The same things were measured in two ways. Each way mixes the same 3 hidden numbers, adds some noise and spreads widely along 2 directions of its own, which tell nothing about the thing.
Some things both ways: the first way, then the second way.
[-31   3  26  28 -13   3   6 -25]
[-25 -15   9  30 -11  12 -21  72  13]

[ 18  -2  44 -14  -7  -4   4  30]
[  2 -14  -8  31   5 -19  13  -6  26]

[  9  19  21   2  -1   5 -16  21]
[-13  -1 -14  -8  17   0 -18  16  34]

[ 26  22  17 -22  -6  -1 -34  41]
[ -1  13 -11 -16  27 -10 -12 -21  32]

[  9  35   8   9  11  18 -10  13]
[ -5  20  -4 -11  22   4 -46  17  17]

[-10 -25  36 -14  -7  -1  17   4]
[  3 -20   9  40 -36 -13   5  21   0]

[ 12   0   5 -35   7  12 -28  27]
[ 19  15  10  -8  -7 -15 -11 -30  -3]

[ 10 -10 -15 -64  15  20 -26  32]
[ 22  11  15 -20 -23 -18  -2 -43 -10]

[-35   1   1  14   0  20  -9 -26]
[ -9   2  12  -9 -36  20 -60  61 -15]

[-26  -9  36  23  -3   2   2  -7]
[ -8 -11  15  35 -16   1  -7  47   0]

[ 18   8  24 -12 -10   7  25   9]
[-35 -24 -20  14  16  -3   5  36  46]

[ -4  -6  18 -11  15  16  19   0]
[ 14  -1  17  32 -22 -15 -13  17 -11]

[ 10 -24  10 -50  14  15  -5  28]
[  4 -10   7  15 -17 -21  31 -25   2]

[-23  25   2  13 -17  12 -38  -9]
[  4  26  11 -22  -3  15 -77  36  -8]

Other things, the second way, with their names:
(179): [ 21  15  22  -7 -37  -1 -52  15 -27]
(573): [  7   4  -1 -16   1 -18  23 -51  11]
(475): [  1   7  15   9  -9   0 -22  21   0]
(87): [ 10  16   8 -16 -12   1 -64  17  -7]
(34): [  5  -7   6  17 -15 -19  29 -26   6]
(244): [-16   5  -1   4  15  -2  -1  10  21]
(577): [ 20  11  28   4 -32  -7 -17  -6 -26]
(434): [  2  -3  37  19 -66   5 -26  51 -38]
(304): [ -3   4  -5  -7   2   2 -54  38  13]
(426): [-16 -19  -6  16  -5 -12  23   9  32]
(530): [  0  -9   4  17   0 -14   6   2  17]
(565): [ 18   5  23  12 -45  -7 -29   9 -28]
(46): [  8  12   9   0  -2  -4 -33   2   1]
(229): [ 11  24   3 -37   5  -9 -13 -42   5]
(489): [ -9  -9  -7  12  -8  -5 -19  35  17]
(645): [ -9  -1  -9   3  15   2 -40  42  23]
(571): [ -3  16   6  -4  11   6 -39  19   9]
(367): [-23 -26 -25  41  44 -18  26  17  62]
(615): [  8  14   5 -11  -2  -1 -37   3   8]
(253): [-17   7   2  18  22   5 -24  37  24]
(537): [  6  -4   9  19  -8 -20   4  -8   7]
(45): [ 14  21  11 -23   0 -15  -1 -49   3]
(112): [  7  16   2  10  23  -3 -29   1  13]
(545): [ 25  20  25  -3 -23  -7 -33 -11 -24]
(511): [-10   6  12   9   1   9 -27  34   7]
(387): [ -1  32  19 -10  -3  19 -92  59 -12]
(368): [ -6 -17   4  39  -6 -15  18  17  18]
(324): [-23  -4   6  15 -20  22 -60  96  -2]
(226): [  4  -1  12  15  -7 -15  23 -15   3]
(595): [ -1 -21  14  47 -24 -17  27  15   5]
(455): [  0  27  13 -12   4  10 -58  28  -3]
(493): [ -9 -21 -16  18  18 -12   2  17  43]
(433): [-16 -26  -6  17 -19  -8   1  39  22]
(306): [ 15  26  18 -23 -25   7 -52  -1 -21]
(149): [  8  12  23   8 -18  -2 -20   6 -12]
(29): [  8  38  -2 -47  37   3 -58 -27  19]
(114): [ -1  10 -14 -17  40 -20  19 -50  45]
(411): [ 18  15  11  -6  -2 -11 -27 -16  -3]
(108): [  9 -11  35  58 -59   1 -29  69 -35]
(228): [ 29  15  22 -19 -39 -14 -31 -30 -26]
(382): [ 24  25   8 -30  -6 -18 -10 -60  -8]
(569): [ 31  37  32 -37 -33   0 -48 -29 -36]
(621): [-26  -2  -5  16  13  12 -45  73  25]
(504): [-29  -4 -25  -1  49   5  -8  29  55]
(578): [  1   0  12  25 -15  -2 -15  37   1]
(311): [  5   9   4  -6   1  -6 -15  -6   6]
(263): [ 15 -13  10  19 -21 -26  21 -25   2]
(294): [-11   6   5   4  -4   7 -29  39   8]
(126): [ 26  27  36 -23 -59   9 -68   7 -56]
(224): [ 13  22  22 -17 -35   1 -40  -2 -25]
(271): [-13  -8 -13  26  10   5 -46  69  26]
(26): [ -3 -36  -1  47 -28 -15  21  32  19]
(220): [ 11  10  -1  -8  15 -20  12 -50  19]
(363): [  6  14   8 -24 -11  -5 -19 -18   0]
(257): [ -9  -9 -14  17  32 -13  -2   4  42]

Some of these things the first way, each followed by its name:
[ 28   1 -17 -71  21  23 -33  36] | (382)
[-46   8  22  43 -23   5  -3 -40] | (324)
[ -5 -15  -5 -41  20  20 -30  22] | (228)
[ 35  23  55   2 -16  -5  26  33] | (367)
[-32  31   5  43 -14   9 -34 -24] | (387)
[ -2 -10  36 -14 -13  -3   1  15] | (368)
[-15 -20   2 -26  13  20   0  -2] | (565)
[22  7 45 -5 -7 -1 12 28] | (493)
[-51 -36  -1 -16  -3  15  -7 -32] | (434)
[-49 -28  33  29   5   9  27 -33] | (108)
[-20  -2  22  14  -3   6  -3  -7] | (578)
[  0 -14  11 -41 -17  -1 -31  20] | (226)
[-20  -4   1 -14   0   9 -19  -4] | (179)
[-12   0  11  -2   7  12 -14   1] | (475)
[-12 -13  31  -4 -12  -3   2   4] | (433)
[ -4  -5  -8 -38   2  15 -17   4] | (545)
[-16 -20  45   8  14   3   2  13] | (595)
[ 20   5 -22 -56  32  30 -28  35] | (45)
[26 21 35  1 -3  5  3 28] | (257)
[ 2 22 22 13 -2 13 -4  1] | (304)
[ 17  48  -7   5  32  22 -61  38] | (29)
[  8   2 -18 -59  -6  19 -20  13] | (363)
[ -9  24  -8  12  11  26 -19  -7] | (455)
[ 18   4  24 -31   6  -2 -50  52] | (220)
[24 38 35 24 -6  4 -8 18] | (504)
[-10  25  51  44 -23  -5  12  -8] | (271)
[-34 -13 -24 -32   4  18 -42  -9] | (126)
